The same things were measured in two ways. Each way mixes the same 10 hidden numbers, adds some noise and spreads widely along 7 directions of its own, which tell nothing about the thing.
Some things both ways: the first way, then the second way.
[  0   0  -2   3   9  -2   5  19  -5 -18   3 -11   3   6  -5   3  -2   8
 -13  -9   4   5  -3]
[ -1   3  -4   5  -7  -3   9  11   9   9   6  29   5  -6 -15  15   0 -15
   1  -6 -12  -4]

[ -3   4   3   5   8 -16  27  -1   6   6  -1  11   8  -5  -4  -6   1  -4
  19   3  -6   4   6]
[  2 -11  -9   3  -3   9 -15  -1  -7 -11  12 -19   7  12  11  14  -1  12
   9  21   3   2]

[ -5   3  -7  11 -16  12 -12 -13  -4   5  -6  -9  -4   1   9   2   4   0
   6  -1  10  -5  -2]
[  2  -4  14   8  11   9  11  -4   4   7 -16   8  12  -9 -18  -5  15  -7
 -10 -19 -15 -15]

[ -7   0 -21  35  -8  17  -9  11   6  -1  -4   9  -4  -1   0  -2   2  25
  12  -6  -6   0 -23]
[  7   3  -2  11  11 -10   2   6 -18  -5  -7 -25   6  15 -17  -2  19   1
  -9  34   5   6]

[ -5  14  14  13  12 -13  27   8  -1  -1  -2 -12   5  -2 -12   0   7   6
   7  -2  -8  -1  -2]
[  3  -1  -1   0  -1  -5  22  15 -19   1  -8  -8   6   4 -30  -7  -6 -17
   3  14  -5   6]

[ -7   6  -1  26   1 -10  20   7  -1  -8  -8  -5  23   5  -3  -2   5  14
   7 -11  -8  10   4]
[ -8  10  12  -7  16   5   3 -11  15  -9   3 -25   8  10  -5   7  11   4
  18  14 -10  34]

[ 12  17 -21   1   6  -7  -4   0  14  -4  21  11   6   4  13   8  15  -6
   5   2   4 -14  -6]
[  8  -6  -3  15  -2  10 -25  -7   8   0  -5  -2  -3  23 -10 -27  11   3
 -14   3  -3   7]

[  2 -11   8  14 -16  -2 -11   4   2  15   1  -7  25  14  13   8   1   4
   0  -8   4   7   5]
[ -7 -15  -2  14  11   1  -3 -13  -3  -2  -4  23   5 -19  17   5  15  -3
  -8 -10 -10  -4]

[-14  -8  -1   8  -9   2  10  10   4  -3  -6 -14  14  -1  17  -5   3   6
   2  11  10  14  -4]
[  5  10  20  -3  14   7  13  -3   9   3   2  13   4   0 -24  -4  13  -6
  -7 -12   3   3]

[  4   3  -9 -15   4  11 -13   4  -9 -11  12  -7  -4  13  -4   9   1  -1
 -12   0  13   0   6]
[  1  12   4 -13  -6  -4  16   4   7  15 -11  11 -18 -24   0 -12  -3 -19
   3 -22  12  -2]

[  3   0  17 -13   4 -16   3   5   2   2   2   6 -13  -2 -12   5  -3 -12
   2  -6  -7   2   6]
[  9  11  10 -11  -1 -11  -8  -3  -2   1   6  29 -11 -22   8  -1   0   2
  -8   4   9  -3]

[-22  -4 -10  14  -8  30  -8  10  -9 -10 -13 -12  -9  -5 -12 -10  -1  31
   0   6  -6  17  -9]
[-4 10 16 -2 21  6 16 -2 11 -8  7  2 11 11 -2  0 19 -9  3 -6 -1 12]

[ 13   8  -4  -8  13 -20  17  -7  14   8  11  16   9  -1   1   4   0 -21
  12  -1  -2  -5   8]
[ 13  12   2   3  10 -13 -23  -1   7 -13  14  14  10   5   3   5  19   5
  -5  10   6  -7]

[-10  -8  -6  12  -4   3   4  -1   0   2 -12 -10  16  -5  16 -12   3   9
   0  12   3  -1  -3]
[ -1  25   5 -19  -6 -12  -5  -4  20   0   8 -11 -12 -11  15  10  -9  15
  10  -9  20   7]

[ 14  18 -10  -5  14  -8  11   1  15  -1  14   7  24  13   6  14   8 -14
   6   6   2  -5   6]
[ -1  -6  -5   7 -15  15 -11  -1   8  -1   0 -14   5  24   4 -11   3   5
  -3  -2   3  11]

[ -5   2  -5  -3 -14  14 -17  -9  10  15  -9   9  -7  -5   0   5   4  -3
  16   3 -10   2  -1]
[  5  12  17  -5  -2   0 -12  -2  14 -10   9  16  14  14  14  -5  15  16
 -12  -7  -6   7]

[ -9  -4 -13  10 -13  16 -13  -5   1   4 -14  14  -1  -5   2  -8  -2  12
  11  10  -9   6  -1]
[  7  19  -4  -3   3 -11  12  19  -1   1   0   2  -6   4 -16  -5  -4 -12
   0   6  13  -9]

[ 6 14 -3 19  4  4 10  0  9  4 -1  9  2  0 -8 10  0  8 13 11 -5  5 -4]
[  5  15   8  -2   6  -1  20  17   2  -5  14  38  13  -9 -22  14  -4 -11
  -1  -9  -9 -11]

[ -6  11  16   9   8 -14  28   1  -6  -7  -2 -30   4  -6  -5  -8   6   0
  -4  -7   2  -1  -5]
[-5 -2  3  3  7  9  7 -3  0 -6  2 -4  8 -4 -6  9  0  6  5 -5 -7  8]

[ -8  -7  18 -13   3   9   7   3 -10  -3  -5 -14  -8  -4 -11 -11  -7   1
 -12  -3  -1   8  -8]
[ -3  -1  -2  -3  10  -7  13   7  -6 -13  19  23  19  -1   9  22   9 -10
  10   0  -7  -3]

[-12 -19   6  -8  -9 -10  -3   3   5  11  -7  -3   4  -3  13  -8   1  -8
   5  -6   4   5   1]
[  3  -8  -7   3 -19   6  -9   1  -6  13 -13 -12 -18  -4  -4  -9  -9  13
 -10  -1   4  13]

[ -2  -3 -23  13  -3   4 -12   9   2   6   6   9  -3   4 -11   4   2   6
  19  -9   0  -1  10]
[ 10  15   3   1   2 -14  -4  -2   3   5 -11   9 -13 -38   9  -8   7  -8
  -7  -7   5 -13]

[ 11  20  13   7  16  -5  16   1   3   1  -1  -1   8   4 -13   1   7  -2
   0  -2 -10  -9 -13]
[ -3 -11   0   2   7   9  -5 -14  -5   3  -7  -5 -13 -15  23  -8   8   6
  -8 -11  13   1]

[  5  -8 -12   2   0   0  -9   0  -2   4   6   9   7   9   0   3  -3   1
   2  -9   5   0  11]
[  0 -16 -19  21  -9   3  -8   8  -2   9 -14  -6   7  19 -18  -4   8  -7
  -3   6 -16  -4]

[-10  -6   6  25  -4  -6   5   2 -10  10 -16  -9  13   2  -1  -5   5  14
   9   0  -4  -4   7]
[ 12 -12 -12  21  -3 -13 -16   5  -9   8 -12  21  10   9 -25  -9  15 -15
 -19   8  -4 -34]

[  2  11   1 -14 -11  -3   1 -11   4  -7   4   0  12   2  15   1   3 -18
  -3  -1  -2   1   5]
[ -9  -9   7  -1  22  17  14 -14  -5   2 -14 -27 -15  -6  15 -20   6  -5
   2  -6  12   4]

[  4   9  25   4  12   2  12   0 -12  -5  -9  -7  -4  -1 -23  -8  -3   5
 -12 -14 -13  -5 -15]
[  0   7   5 -12  17 -14   2  -9  -4  -2  -3  -4 -11 -17  22   1  13   3
   4   2  12   8]

[  6   2   6   1   8 -15  20   1  10  -7   7   2  18  -6  19  -7  -1  -6
 -11   2  -4  -3 -11]
[ -3  -7 -29   2 -11  -8 -13  12 -16  -6  19  -8 -10   8  25  25 -20  24
   3  21  19  -6]

Other things, the second way, with their names:
(367): [ -7 -12  -4   5   1   9   6   3   0   3  -3 -21  12  27 -17   5   2  -1
   7   8 -10   9]
(490): [  2  14  -1  -7  -8   5  12  16   0   1  -3   5  -3 -12   9   9   1   8
  -3 -19   7   7]
(225): [ -4 -10 -22  12  -9 -12  12  24 -29 -12   2  -6  17  22   0   8   3   0
  -6  24   5   1]
(332): [  1 -10 -11   4 -11   0   1   8 -20 -11   6  -6  11   5   5  11  -3   0
   2  24   8   2]
(484): [  1  -6   7   9  20   5  12  -2  -9  -9   0  13  13  -1 -13  -7  17 -20
  -1   8  -9   5]
(555): [ 10  20  14 -12  -8  -6  -5   0  19   2  13  37   2 -23 -11  17   1  -1
   4 -10  -8   4]
(554): [  0 -14 -33  27   4 -19 -20   7 -14   3  -5   7  -5   8   3   4  10  -2
 -12  21   1 -19]
(691): [ 14   6  -4  -9 -23 -12 -22  11  -6   0   8  10  -4   4   9   7  -9  17
  -8  17  15 -11]
(276): [ -7   0 -13   2 -21  15   3   9   7  -3  10  10  -2 -18  17   9 -26   3
  11 -22  -8   1]
(661): [  5   2  -4   6   7   1  -6  -8  -2   8 -13 -14 -25 -22   8 -13   8  -2
  -6  -4  14   4]
(738): [  7   8  -1   2  -4  -3   9  17  -2  -2   9  15   8  13 -11  -3   1 -12
  -3  -1   1 -10]
(58): [  1 -17  -6  12   0   7 -25 -10   3   3   3   8   1  15  16   1  15  11
 -13   0   2 -12]
(351): [ -1  17   5 -19  -1  -1  28  15  -1   9  -9  -8 -14 -15 -13  -2 -19  -6
  16 -10  -4  18]
(799): [ 12  15   1  -3   8 -12  -3   4  -2  -7  -5 -18  -2  -6  -2 -18  11 -10
   6   9   5   4]
(725): [ -7 -14  -2  -4  -2   5  11   2  -3   0   2  -3  17   0   3  27   4  -5
  16  -4 -16  -6]
(202): [ 15  11  10 -13 -12  -3 -21   0   3   4  -2  -6  -9   7   9  -5   7  27
 -15   3  15   4]
(608): [  9  12   6  -4 -10  -4 -14   7  11 -10  10  20  15   9  -4  -6   0  -2
   1   8 -12  -6]
(48): [ 10   1  -2  -4  -6 -23 -25  -3   3   1   9  24  -3   6  10   0   7   0
  -6  13   7 -17]
(304): [ -2  -3 -10  11 -13   3  -5  10   5  -4  -2  -7  15  14  -9  -2  -5  -1
   6   6 -24   3]
(651): [ -1   0  -2  -6 -10   1  -8   2   1   5  -8 -17 -10   5   7  -5  -8  14
   4   5  -9  17]
(468): [ -8 -11   3  12   8  21  17  -4  -6  -7   8   9  14 -16 -18   7 -13  -8
   6 -10 -24   0]
(624): [ -9  -3  15  -6  11  19   9 -13  13  -2   3 -10   6   4  -3  -1  -1  -1
  13 -11 -11  15]
(211): [  6  19  -2 -14  -9 -11  -4  11  11  11  -5   2 -13  -7   3   8  -2  10
   5  -9   7   5]
(310): [-17 -15   5   1   3  20  27  -4   3   7  -9  -8   6   2 -14   4  -5 -10
  12 -11 -18  19]
(65): [  6  12  17 -17   4  -2   1  -8  11  14 -16  -7 -16 -14   1 -15   8   2
  -1 -15   3   7]
(77): [ -5  -5   0  -8  -5   2   6  -3   0  14 -11 -14 -18  -2  10  -6  -4   4
   1  -7   9  12]
(269): [ -2  -6 -12   1 -12  -6   1  14 -15 -13  14   1  17  20  11  16  -3   4
  -2  18  14 -10]
(675): [ -4   8  10 -18 -10 -10  14   8  13   7   8  27   8 -13   6  23  -5  -7
  14 -15 -18  -1]
(767): [-15 -16 -22  -2 -14   4   2   6  -3   2  10   6  -7  -6  33  18 -26   5
  15  -7 -12  -2]
(678): [-11  -6   8   1  27   6   9 -19   6   9  -5  -5  -9 -18   9  16  12   5
   3 -11  -2   1]
(268): [-15   3  -4   3  -6  20  25  10  10  -3   8  -4   9   0 -11  14 -18  -2
  19 -17 -22  28]
(552): [  3 -12  -4   3 -13   5 -26 -14  -1   6  -7 -17  -8   0   6  -2  -2  22
  -9   7  10  -1]
(618): [ -4   5  -6  -2   8  -5  17   9   2   4   2   5  -1   4 -21   8  -4 -15
   9   4   4  -1]
(59): [ -1 -20 -22  20 -13  13 -19   6  -9   0  -1   2   2  16   7   4  -1  15
 -13   3   2 -10]
(424): [  2   3 -16  11  -5  -7  23  30 -19  -1  -9 -15   9  21 -29  -9  -2  -7
  -2   9  -8  12]
(239): [  7  20  31 -14  14  -6   3  -4  20   3  -7   4  13  17 -26  -9  23  -1
  -3  -5 -11  15]
(622): [  0   0 -25  14 -17  12  -8  16   3  -3  10 -10   4  10   0  17 -11   5
   5   7  12 -13]
(230): [  1   1   0  -3  14  -8  15   3 -16   4 -10 -24 -12   9  -7 -11   6 -11
  -2  17  26  -5]
(333): [ -6 -12 -11   9 -21   7  -6   4  -8   2  -4 -16   2  12   7   9  -6  25
  -6   6 -11  25]
(82): [  7   4  10   7  -5  -1 -24 -11  15  -7   9  38  14  -2  -3  -2  15   2
 -16  -3  -5  -2]
(540): [  3 -14   3   4  17   6   3  -5 -20  -8  -5  -3   6   5   8  -5  20  -7
  -7  15  13  -8]
(410): [ -7 -15   1  12  17  11  -3 -16   4  -6   0   8  12  -5  10   5  20 -11
   4  -4  -9  -6]
(644): [ -5   6   2 -15  -8   3  13   8   4   5  -2 -12  -5  10  -3   1 -11   5
  12  -3  -3  22]
(692): [  7  -7  16   0   2 -19  -4  -6 -10  -1 -12   2  17  21  -7 -23  22  -6
 -17  17 -10  -8]
(229): [ -2 -19  -8  15   3  14 -17  -9   0  -7  14   1   4  16   5   5   1   4
  -3  10   3  -8]
(444): [  3  19  -6  -4 -16   1   3  18  12  -8  16  14   9   2   0  14  -7   6
   4 -11   3   5]
(672): [  6  -3  14  -2   7   2  -4  -6   3   0  -4  -1   6  16   5 -12  21   2
 -10  -5   3  -2]
(73): [-22 -28  -9   6  -8  19  28  -1  -6  14  -6   0   0  -1 -11   8 -27  -4
   9 -20 -21   6]
(133): [ -2  -8 -10   1  -6  -5 -10  -1  -4   2   7   8 -10  -1  17   1 -14   5
  -1   4   7 -18]
(671): [ -4  -1   1  -6   2  -1   2  -5   2  -2   7   5   3 -11  15  18   6  -6
  10   4   7  -2]
(602): [  0  -3  -6   9   6  -4  16  12 -16  -6   0 -10  12  19 -19   0   8 -19
  -1  27  16  -8]
(93): [  3  -7  -1   5  10  -5   7   3 -12   0  -9 -19   4  14 -13 -12  15 -14
  -2  15   6  -4]
(519): [ -3  -5   0  -5   4   2  -6 -12   0   2   4  -2 -11 -18  25   7   3   2
   3  -4  19  -8]
(22): [ -5   4  12 -14   1   8  -7 -16  14   3  -5 -21 -10  -4  20   0   3  17
   4  -8  10  17]
(541): [ -3 -11   1  -3  10   6  -1  -7   0   7   4   3 -13  11  15  -4  -3   1
  -3   0  10 -13]
(28): [-13  -9 -16   6  -3  18  24   7  -8   3  -4  -9 -14 -13   5 -13 -25 -15
  11 -14  -1   7]
(26): [  1 -11  -3   8   0  -6  10   5 -20 -12   4   6  22   6 -15   3   3 -18
   4  26  -9  -5]
(537): [  2 -13  -4  10   5   0  -3  -4 -12  -5 -10 -19  10  17 -14 -13  14 -13
   2  25  -3   7]
(299): [  8   2 -17  17   6 -11 -16   7  -7  -4   8  11  -6  -8  14   4   6  10
 -13   1   0 -14]
(391): [  1  -7 -13  17  12 -14 -13  -4  -1   5   2  22   3  -7  -5  23  20  -2
  -9   9   4 -16]
(538): [  0   4   4   7  -2   0 -24 -14  29  -5  12  27   9  -5   1  -6   4  -6
   5 -13 -23   0]
(650): [  4  15  17 -14  13 -12  17  -1   7   1  -2   1   3  -4 -10  -1  17 -23
   9   5   7   0]
(176): [  3  12  34  -9  19  11  -6 -22  21  -7   2  -3   6   6 -10  -9  15   6
   1   4  -9  19]
(5): [ 13  10  11  -7  -3  -2 -17  -8  13  15 -15 -17 -17   9 -10 -22   7   8
 -12   1  20  -5]
(486): [ -5 -16 -10  10  -3   8 -18  -7  -4  -5   5   0   2   9  23   7   5  22
  -9   0   1   3]
(439): [  5  12  -1 -14 -21  -7   2  13   5   4  -4 -20  -1   8   4  -4  -6   7
   4  -8   9   5]
(88): [ -3 -16  -4  -4   1   8 -11  -7  -8   6  -9 -16 -12   7  20  -1   1  16
   1   4   2  11]
(309): [ -1  -6  -5  -1  -8   2  11  12   0  12  -9 -15   8  17 -31  11   2  -6
  12   4 -12   8]
(349): [  9  -1 -14   6   0 -12  -1  15 -16  10  -8  13 -19  10  -9 -11   1  -6
 -19  16  28 -17]
(64): [ 13  -2   9   1   0   4 -30  -6  -1  -4  -8 -23   7  21   7  -2  22  27
 -13  22   4  -4]

Some of these things the first way, each followed by its name:
[-13 -28 -12   0  -7   2 -14  -3  -2  12 -13   1  -8  -8   3  -8  -7   5
   3 -10   7   7   6] | (391)
[  1   0   1 -10  16 -12  22  -3  -7  -1   3  -4   2   3 -12   5  -8  -7
   1  -9  12   7  17] | (309)
[  0 -12  -8 -10  -5  15 -23  -6  -3   7  -2  15 -23  -5  -5  -2  -8   4
  -1   4   1  -1  -1] | (58)
[  6 -17   8  -6  -2   6 -23   6  -7   4  -5  19 -15  -1  -3  -3 -11   7
 -14   6  -8  -8  -8] | (48)
[12  1  3 -4  8 -5  4  6  4 -1  8  3 17 11  1 12 -4 -4 -8  0  0  3  4] | (77)
[  1 -12  -2  19   1   8  -2  12   1  10   2   2   6   3 -16   0  -7  20
   3   9  -1  16   6] | (268)
[ 17   9  16   0  10   3   1  -6   1   3  -5  21   6   4  -6   1  -4  -1
  -9   0 -18 -11 -17] | (767)
[-13  -5 -20   5   6   2  12   5  -4  -9   5 -18  -6 -11  -2   0  -3  14
  -1  -6  10   8   7] | (678)
[  3  -8  -3  10  -3  -4   1  16   4  -7   5   7  17  11  10  -8  -3   1
  -6  -7   1   2 -10] | (661)
[ -2  -2   4 -21  10 -13  15  -7  -2   3   0  -3  -5  -9  -9   0  -7 -16
   4  -6   0   4  20] | (367)
[ 16   3  -3  -7  12   7  -6  -2   4   4   5  19 -11   4  -6   4  -5  -6
  -2  10   4 -10 -10] | (519)
[-10  14   0  11  -1   0  13   6   4  -7   3 -31  23   4   9   5  15   5
   0 -13  -3   5  -4] | (225)
[ 19  -3  11  -6  10 -15   5   7   5  -3  13  15  -3   0   0   0 -10 -10
 -13  13  -1  -5   0] | (229)
[  4 -11  -5 -22 -12  13 -22  -1   3  -1   7  11  -6   1  11   0 -10 -12
  -8   7   5   4   2] | (738)
[ -4 -15  -4 -15   3  -3  -1   7  -2  -6  13  -7 -25 -20  -8 -17 -11  -8
 -10 -15  -3   0  -2] | (299)
[ -5   3  -1 -10 -13   0  -8  -2   4  -3   8  -5  -2   5  10   2   6  -9
   3 -11   7   6   0] | (484)
[ 12  19  26  11  13  -2  15  -5  -9  -6  -6   5   1   5 -18  -1  -3   8
 -10  -8 -14  -7 -18] | (88)
[  7   6 -12  -2  -6   2   1 -11  19  12   6   7  20   2  18   4   7 -15
   9  -8  -1  -2  -6] | (424)
[-22 -10 -12   8  -7   4  -3   0  -7   1 -17  -4  -8 -10  -3 -10   2  15
  12  10  -1   4  11] | (5)
[ 17  21  14   5   3   0   8   0  -4 -11  16  -1   7  16  -9  15  -1  -2
  -9  -2   3   2   0] | (540)
[ -1  -3  16  11  -4 -10   9   4  -1  -1 -11   2  19  -3  12  -6  -1   5
  -6  10 -15  -2   0] | (133)
[ -9 -12   4   4 -10  -4  -2   7   1   3   8 -15 -18 -11   9 -10  -1   1
  -2   8  13   1  -6] | (468)
[ -9  -3  -9   0   0  12  -5  16 -13 -19   2  -8  -3   9  -8   3  -6  13
  -9  -2   5   9   5] | (650)
[  3   2  -6  -3  -6   5 -19  -5   0   4   3  11  -9   5   0   1   6  -3
   4  -7   1  -9  -4] | (537)
[ -9  -2   3  -3   3 -12   5   1  -7  -6   0 -20 -17 -11   7  -9   7  -5
  -6  -4  12 -12  -6] | (552)
[ 15  13  -5  13 -10  23 -13 -15  11  13  -9  22  15  16   1   8   1  -4
   9   0  -1   2 -21] | (490)
[  2   1  24  19   0   5   6  12 -15 -14 -14  -6  14  15  -5  -6  -5  14
 -18  -2  -4   2 -18] | (671)
[ 17  16 -12   8  18   2   4   6  -3  -7  24  11 -11   5 -24   1   1   5
   2  -4  -1 -13  -3] | (799)
[ 12   1   7  -7  -3   1  -8   1   0   0   9   3   3  10  -1  -1  -2 -10
  -9   4   4  -2   0] | (276)
[ -1   6  14  14  -5  -6   0   9 -12  -4  -1  -1  -2   5 -19   3  -2  12
   3   1 -12   5  17] | (608)
[-25  -3 -15   0 -18  17 -19   2  -2   7  -5 -16 -15 -11   9   5  13  12
  14  -4  -4  -8   1] | (692)
[ -5   0 -17   5   6  13  -8   2  -9 -13   4  -9 -15  -5  -2  -2   2  21
 -12   6   9  -2  -8] | (618)
[-12  -2  -7  16  -6   6  -4   2  -2   5  -5   4  -5  -5  -7  -2   2  20
  12  -6  -9   4   1] | (651)
[ -9  26  -5  29   2  -6  26   1  -8 -14  -1 -11   0  -2 -18   7   7  16
  17 -12  -7   4   9] | (64)
[  0  -2  18  11  -8   4  -5   5  -3   1  -8   1  15   5   0 -13   0   8
  -9   7 -14   3 -10] | (28)
